All groups share one centre, and each spreads out both ways along 9 directions, with some noise.
(in the rows, 128 means zero)
Some rows, each with its group after it:
[162 123 125  92 126  96 183 168 116 159 129  80 139 126  67] | (0)
[ 87 134  98 100 113 117 143 119 142 149 143  84 131 137 119] | (1)
[170 193 156 102 103 116 114 199 107 154 103 127  60  28 113] | (2)
[129 135 135 158 141 115  82 128 129 107 134  99 146 125 144] | (2)
[ 96 129 179 134  32 168 207  91 125  87  83 113 123  76  68] | (5)
[158 151 150 133 123 129 122 180 110 103 128 174 161 153 130] | (6)
[173  90 106 113  83 145  81  94 126 167 128  63 148 177 120] | (3)
[163 163 115 104 128 146 119 154 111 119 168  93 182 146 113] | (0)
[102 111 159  89 137 179 151 128 110 166 103  83 161 151 111] | (7)
[160 107 143 115 145 156 119 127 114 160 118 155 142 142 112] | (4)
[234 149 131 158 135 125 120 124 121  69 153 220 124  71 135] | (7)
[140 137 165 171 166 154 108 121 105 101 126  89 138 115 143] | (1)
[118  75 111 136 132  78 208 119 162 127 121 162 113 128 106] | (1)
[156 134 101  87 128 115  92 149 127 188 135 141 107 136 117] | (4)
[117  88 130 148 171 102 142  96 136 126 112  55  95 102 134] | (4)
[142 140 120 125 142 122 163 141 135 106 150 106 143 106 127] | (6)
[119  64 147 121 131 159 153  59 129 145  99  89 139 124 100] | (0)
[145 107 133 129 163 196 168  68 115 196 119  85  59  46  99] | (5)
[137 119 150 154 200 202  79 120  85 182 132 102 146 166 134] | (5)
[101 153 140  90 113 122  96 176 118 169 110 103 141 142 129] | (2)
[149 123 167 160 122 141 146 126 119  89 120 130 146 109 118] | (6)
[116 149 104 113 111  93 148 173 140 152 144 118 123 139 110] | (7)
[111 119 168 134 165 170 154 151 108 175 110  81 143 137 109] | (7)
[131 108 179  37 169 155 160 162 108 135  68 128 126 123 155] | (4)
[169 133 110 116 108 141  79 112 118 149 146 109 154 141 107] | (1)
[103 100 132  90 101 140 159 116 130 159 107 119 145 149  94] | (2)
[121 140 121 158 151  90 114 161 130 153 133 116 101 127 116] | (3)
[105 106 189 151 148 117  73 173  93 182  63  99 103 166 118] | (4)
[177 119 153 189 138 117 132 149 122 111 135 211 129 144 120] | (6)
[134  86 131 105 120 109 134 112 135  94 103 127 152 161 139] | (7)
[194 170  97  93 152 141  80 166 110 158 165 117 141 140 138] | (3)
[112 118 179 196 124 118 126 149 106 159  93 100  90 107  89] | (7)
[152  98 117  96 169 149 153 130 125 209 123 144 109 127 115] | (6)
[ 77 123 113 123 152 133 130 106 150 134 150  30 165 116 144] | (2)
[177 123 145 123 170 116 174 161 130  92 138 114 157  95 142] | (5)
[124 111 128  82 113 139 134 114 129 155 110 147 139 134 108] | (3)
[210 124 139  99 156 156 190 173 118 111 137 145 151 129 148] | (3)
[116  97 134 128 121 114 168 111 139 139 111 112 117 118 112] | (7)
[144 144 128 137 104 149 171 164 128 167 158 174 159 142  77] | (4)
[135 118 108 148 100  87 109 139 128 168 121 139  99 166  89] | (2)
[141 101 121 134 143 135  88  96 124 170 126  84 121 131 116] | (7)
[144 142  98  90 156 134  92 126 126 139 152  67 158 136 140] | (6)
[152 144 120  75 104 170  98 107 116 129 148 120 176 141 130] | (2)
[156 116 159 167 139 151 105  84 111  62 121  77 154  99 144] | (4)
[116 167 140  86  61 214 141 140  99 161 136 123 187 156  89] | (6)
[124 108 113 117 135 169  94 114 119 160 146  46 201 210 131] | (3)
[192 172 143  70 123 179  80 172  85 179 116 206 115 128 126] | (5)
[109  91 151 116 129 133 163 132 127 140 107 119 157 164 109] | (0)
[ 70  96 135 172  76  77 198 107 152 123  98  87  81  96  81] | (1)
[ 96 125 115 108 112 116  91 143 120 203 116  76 122 169 105] | (7)
[191 125 143 137 109 128 129  98 109 127 114  71  93  49  78] | (0)
[160 129 137 100 163 153 139 164 113 150 137 169 168 161 131] | (4)
[197 110  98 126 107 114 143 140 132 181 161 122 161 154  76] | (1)
[137 120  86  90 106 108 160  97 153 144 142 111 102  88 105] | (6)
[165 144 108 144  82 127 139 101 137 107 154  95 127  82  97] | (1)
[113 104 113 126 129 134 123  95 137 151 135  80 147 147 114] | (1)
[165 138 122 116 156 110  90 131 133 135 140 125 105  78 145] | (2)
[120 147 115  76 161  92 122 175 130 134 128  70 135 131 143] | (6)
[124 118  97 113 132 110 127 113 137 158 139  92 119 131 118] | (4)
[154 133  96  50 151 191 183  97 140 138 166 107 165  98 133] | (0)
[154  92 142 158 122  94 123  98 134 108 104  95 108  96 111] | (5)
[147  80 112 165 171  77  88  83 147 134 125 118  89  96 141] | (2)
[163 155  99  98 138 157 143 139 127 129 171 115 161 120 131] | (4)
[137 202  93 180  43 101  97 131 132  50 180  56 148 108 109] | (7)
[102 154 158 172  94 114 102 164 105 143 107  82 110 127  97] | (0)
[125 139 137 102 122 114 153 161 131  85 128 135 174 154 135] | (6)
[124 153 132  87 124 136 205 199 129 131 134 133 154 136 124] | (3)
[105 106  85 101 165 123 168 148 152 174 165 145 172 206 127] | (6)
[144 137  89 142 153 154 105  83 137  93 189 101 178 139 151] | (0)
[148 128 111 153 125  98 151 138 140 113 149 152 125 126 112] | (4)
[135 128 155  99 126 119 157 171 126 107 120 108 177 138 125] | (5)
[175  81 162 102 179 138 140 127 117 132  94 187 137 140 143] | (4)
[174 117 151 150 125 129 122 185 106 149 115  99 133 165 133] | (3)
[135 133 102  99 151 101 159 151 151 127 155 139 136 110 142] | (2)
[148 103 141 177  74 108 147 116 136 101 116  98 115 118 107] | (3)
[101 143 141 143 171 152 153 168 112 166 137  94 141 158 121] | (5)
[146 142 131 153 136 152 152 121 121 112 145 100 134 103 117] | (5)
[171 133 144 139 133 135  92 135 106 153 116 111 103 101 117] | (1)
[123 117 122  65  78 125 185 132 138 173 107 134 106 101  83] | (1)
[108 103  83 117 129  89 147 130 153 181 141 132 113 155 105] | (6)
[178  57 121 128 154 121 141 127 129 181 105 108 117 163 139] | (3)
[134 111 182 151 112 105 158 172 115 157  73 136  76  97  91] | (1)
[135 120 163 156 106 124 112 137 124 120  95 174 100 112 127] | (0)
[161 130  80 101  84  98 143 106 144 154 146  83 101  84  78] | (0)
[119 122 124 105 130 141 140 133 120 192 115 119  96 120 104] | (5)
[112 149 166 135 119  91 110 170 129 139  81 105  70  44 132] | (2)
[106 117 122  78 134 116 146  96 142 145 121 177 120 104 103] | (3)
[165  48 107 110 108 156 105  88 128 212 111  27 134 187 121] | (3)
[134 164 113  90 131 144 147 163 127 126 165 108 178 144 130] | (2)
[117 106 134 149 132 111 144 122 134 156 118  43 100  94 105] | (5)
[169 123 144 124 109 149 111 104 112 160 100 143  72  71 100] | (5)
[124 115 167 185 151 132  97 157 105 152 116 155 148 168 110] | (7)
[149 126 159 128 137 151 161 140 111 129 115 110 123  89 116] | (7)
[ 94  98 122 155 194 136 119 119 147 163 129 170  98 137 191] | (0)
[167 109  74  41  99 128 173 115 153 170 156 156 156 138  98] | (1)
[110  83 185 171 108 150 160  84 120 136  69  74  89  76  92] | (0)

New rows, each followed by its group:
[134 114 154 100 140 147 187 172 119 168 111 176 124 135 110] | (6)
[100 134 139 167 127 122 214 126 147 104 133 102  96  56 124] | (0)
[181 120 156  97 156 164 131 163 101 159 128 142 177 159 123] | (1)
[ 61  82 159 112 110  97  98 113 153 146  73 118 137 132 133] | (2)
[188 142 166 115 135 155 126 155  98 109 124 140 163 124 112] | (0)
[ 76 143 134 138  99 106 148 169 127 155 113 105 108 135 106] | (0)
[ 94 107 171 152 150 111 120 133 115 143  88 159 111 128 105] | (3)
[125 150 116  68  95 184 161 115 120 177 129 127 112 104  96] | (5)
[204  77 109  90 180  76 168 101 149  95 106 118  52  55 163] | (7)
[134 151 154 124 125 137 199 191 106 145 122 118 125 127  97] | (2)
[108  69 191 146 116  78 106 162 120 140  52 108 136 166 104] | (5)
[223 141 109  35 149 104 207 198 108 156 149  86 160 114  52] | (0)
[119 137 140 182 137  77 116 174 132 106 127 125 125 126 135] | (2)
[ 82 101 187 131 135 140  88 142 100 157  59 131 114 158 131] | (1)
[143  82  98 116 135 102 155 109 145 142 135 167 135 176 110] | (2)
[ 54 114 167 100 138 183 181 152 138 130 114 197 174 181 177] | (0)
[127 148 152  95  62 147 161 164 111 159 108 104 148 133  77] | (1)
[121 117 135  94 183 130  83 133 136 147 129 108 152 122 167] | (2)
[116  85 151 191 157 134 138 140 121 148 124 158 164 208 123] | (6)
[163  44 154 128 126 155 172 153 120 155  96  85 182 230 143] | (3)
[172 130 180  84 149 220 181 140  81 158 107 109 145 111 101] | (2)
[ 53  76 132 181  94 118 143  63 161 123 104 127 107 134 127] | (0)
[145 123 132 150 112 147 160 141 103 150 131 107 131 160  81] | (2)
[142 146 148 159 163  87 145 187 128 122 122 142 104  96 135] | (2)
[116  90 120 181 194 175  80  56 130 128 159  81 163 157 167] | (0)
[134 122 128 110 131 157 144 121 121 126 139 179 159 161 129] | (5)
[132 109 193 168 131 159 199 138  99 131  84  88 104  88  88] | (2)
[ 96 141 161 159  66 115  99 140 123 115  96 163 109 129 123] | (0)
[169 114 112 152 179  81 128 123 141 124 141 177  80  83 132] | (3)
[146 105  70 134 144  61 196 163 150 168 156 183 103 184  98] | (2)
[122 128 126 144 174 110  97 120 126 138 122 107  94 108 152] | (1)
[184 137 125  87 126 116  76 152 120 134 129 121 147 129 133] | (5)
[170  91  95  72 111 133 141  98 130 155 132 189 153 189 103] | (2)
[158 113 103 107 148 161 217 130 124 139 161 125 153 161  91] | (2)
[102 106 146  73 150 106 134 134 128 114  78  73 104 122 154] | (4)
[132 136 145 189 121 121 167 144 119 103 133  88 120 104 105] | (2)
[230 176 122 167 139 146 120 146 103 111 180  90 132  67 110] | (1)
[163 112 119  94 110 166 158  95 125 123 140 138 159 137 102] | (2)
[106 123 120 101 132  97  76 127 155 121 130 135 159 134 160] | (2)
[145 104 147 131 145 137 181 126 131 142 118 112 123 104 108] | (1)
[147 103 163  59 151 137 134 178 106 175  90 184 161 190 118] | (0)
[114 133 127  70 110 109 114 169 120 136 102  82 136 173 141] | (7)
[131 134 180 128 171 156 114 169 107 114 116 126 176 141 157] | (2)
[108 129 135 167 126 101 122 173 122 155 126  79 133 167 115] | (3)
[ 55 149 117 115 165  99 138 106 140 137 147 146 120  94  93] | (3)
[149 150 112 127 200  73 106 187 124 112 154  95 136 138 164] | (6)
[ 59 153 116 107 125 112 153 116 143 115 146 151 150 121  96] | (3)
[108  71 197 104 161 171 152  87 133 105  82 115 169 100 155] | (2)
[155 136 130 130 153 156 148 135 111 138 146  98 145 131 122] | (2)
[ 55  84 135 142 157 126 169 125 136 156 123  14 176 174 107] | (5)
[137 158 151 131  87 113 131 164 127  80 123 164 149 107 131] | (2)
[130  97 127 203 148  91 168 136 127 142 129 109 104 157  92] | (2)
[151 162 154  73 126 181 129 177  96 149 121 178 157 152 124] | (5)
[138  99 146 141 166 141 157 115 122 162 107 114  96  94 111] | (5)
[147 146 110 114 101 127 137 152 128 106 159 162 180 182 114] | (2)
[143  92 147 147 148  89 120 129 134 102 118  33 171 131 124] | (5)
[ 97  81 151 214  98  70 119 137 135 124 101 172 127 196 100] | (6)
[127 103 110 135 133 126 189 118 143 151 147  72 151 132  91] | (1)
[ 93 119 104 129 101 159 119  63 148 136 138 104 121 112 138] | (0)
[168  83  92  74 198 113 175  82 156 118 144 104 123  80 148] | (6)
[147 116 124 141 106  93  96 137 120 124 126 125 153 171 100] | (0)
[151 140 134 143 125 136 126 157 108 182 122 127  91 107  99] | (6)
[112 114 128 133 155  84 147 169 134 116 127 134 146 164 132] | (6)
[ 91  87 185 149 141 152 174 123 122 139  82 106 123 119 113] | (0)
[158 181 130 118 136 137 179 193 109 139 150 101 112  86 112] | (2)
[204  86 187 169 132 100 139 128 106  89  86 171 114 102  95] | (0)
[ 69 133 152 187 139 112 105 154 112 141 117  78 134 155 105] | (3)
[149 164 134 153 112 163 155 177  84 140 151  92 161 186  82] | (2)
[126 148 101 111  60 134  94 126 120 129 152 132 184 202  99] | (2)
[150  79 183 109 191 204 187 128  87 179  91 109 142 152 102] | (2)
[ 63 106 146 131  77 123 156 105 149  77 121 116 195 164 121] | (2)
[148 140 173 178 133 138 142 179  91 127 113 118 133 145 105] | (2)
[183  86 138 167 209 125 122 114 126 166 131 162  98 107 129] | (7)
[ 99 130 175  62 117 157 103 129 128 116  98 125 174 103 156] | (2)
[155 108 134 102 148 159 129 120 115 140 129 139 164 159 123] | (2)
[129 143 153 145 111 130  86 141 118  94 128 131 176 154 132] | (2)
[201  85 141 134  77 110 116 165 118 163  86 122 107 170 121] | (3)
[163  81 135  77 173 150 143 100 126 117 115 120 156 143 148] | (7)
[121 120 147  92 143 140 132 142 125 152 105 114 136 113 135] | (2)
[134 101 207 155 105 175  68  79  99 103  72  94 147 105 124] | (2)
[139 116 145 158 174 112  94 128 121  77 121  88 144 138 165] | (4)
[134 128 149 111  30 143 144 118 121 132  89  98 115 102  87] | (3)
[133 105 106 110 168 110 144 112 152 132 142 128 142 115 147] | (2)
[163 125 140 101 138 141 188 145 126 121 122 188 120 107 127] | (5)
[187 167 149 113 109 167 142 151  98 118 136 124 130  89 109] | (2)
[ 83 116 198 113 151 137  76 156 119 139  74 109 154 120 161] | (2)
[ 68 156 154 161 127  61 102 193 142 121 109  91 107  89 145] | (2)
[221 125 202 170  97 165 127 155  88  82 109 174 189 135  93] | (1)
[103  97 148 135 116 150 113  88 130 132 100 135 135 138 130] | (0)
[122 154 164 134 124 102 165 186 112 102  99  92 110  84 119] | (6)
[128  82 106 162 153 154 249  67 163 120 170  98 153  93  87] | (4)
[ 74 138 159 138 129 158 181 150 123 146 108  94 126 119 129] | (0)
[100 123 155 135 107 116 148 151 127 126 110  60 149 136 104] | (5)
[141  96 159  95 143 126 152 143 126 130 100  99 157 126 125] | (5)
[149  77 112 123 144 117 155  88 151 130 143 196 139 137 119] | (7)
[138 115 127 178 153 124 166 152 137 162 156 149 147 152  95] | (4)
[169 108 147 125 110 179 190 115 118 116 124  56 148  99 118] | (3)
[155  93  84 178 143  92 191 134 135 146 157 145 122 199  83] | (2)
[124 121 149 147 124 150 171 128 115 121 123  95 147 133 101] | (2)
[123 121 156 110 121 114 197 176 126 131  99 147 136 129 101] | (0)
[127  71 155  75 141 149 149 134 112 186  85 176 149 197 107] | (2)
[148 120 138 142 129 136  93 120 119  89 140  87 191 153 134] | (5)
[169 114  88 177 131 108 134  97 134 123 161 109 111 129  97] | (2)
[155 144 147 100 122 142 172 167 117 177 109 133  97  85  96] | (4)
[190 116 112 156 154  34 134 160 153  59 147 114 144 104 146] | (5)
[161 148 125 165 149 105 104 168 111 132 148  82 134 135 107] | (0)
[ 86  83  99  69 172 110 139  76 155 179 102 123  65  98 149] | (1)
[ 89 133 147 136 168 169  91  99 104 165 128  65 143 120 107] | (3)
[142 117 183 128 196 140  78 162 105 165  91 117 135 121 162] | (2)
[150 145 132 123 144 152  64 151  94 196 121 106 102 136 115] | (5)
[122 131 151 139 150 141  75 115 112 133 119 141 158 145 118] | (3)
[ 36 121 149 158 136 131 142 157 144 172  99 154  89 144 162] | (0)
[203 158 123  72 112  69 188 223 119 133 129 166 125 114  75] | (0)
[140 166 107 170  91 175 161  79 122 109 164 135  93  74 100] | (5)
[170 129 119  88 136 130 147 156 126 149 148 153 155 147 117] | (1)
[150 131 151 130 216 143 167 177 119 111 149 138 175 141 163] | (2)
[166 118  75  87 154  47  96 151 146 145 126 127  88 147 156] | (7)
[ 57 170 124  84  89 176 151 159 135 141 140 129 171 163 148] | (0)
[154 136 122 107 173 115 179 176 122 171 143  68 113  99 100] | (0)
[136 169 102 112 107 135 127 143 133 120 161 132 138 121 134] | (0)
[135 150 119  84 110 146 146 122 139 103 147 117 159 103 134] | (2)
[138  86 119 126 105  79 113 135 134 131 111 167 159 200  98] | (0)
[152 133 108  97 169 121 142 144 127 160 137 127 106 103 132] | (1)
[209 126  91 175 190 120 202 139 125 129 178 123  94 102 105] | (2)
[243  37 165 177 183 166 131  61 113 140 124 127 161 122 104] | (1)
[105  93 127  87 122 137 151  66 164 104 124  99 157  83 139] | (2)
[204 127 159 133  99 217 128  80  86 119 121 101 138  95  85] | (2)
[135  81 138  72 130 122 155  82 144  97 101 114 139 105 127] | (6)
[145 114 118 101 107 105 128 133 127 192 107 127  88 109  92] | (1)
[164 115 177  36  95 153 139 140 116 133  83 127 165 104 113] | (5)
[ 97 148 160 174 129 215 133 124  91 151 129 171 140 180 109] | (5)
[ 68 147  92 100 109 123 184 150 153 149 151 115 132 134 129] | (0)
[ 69 119 103 155 136  83 174 131 169  78 165 100 186 157 139] | (2)
[153  91 158  89 171 132 156 130 132 137 104  22 167  94 124] | (5)
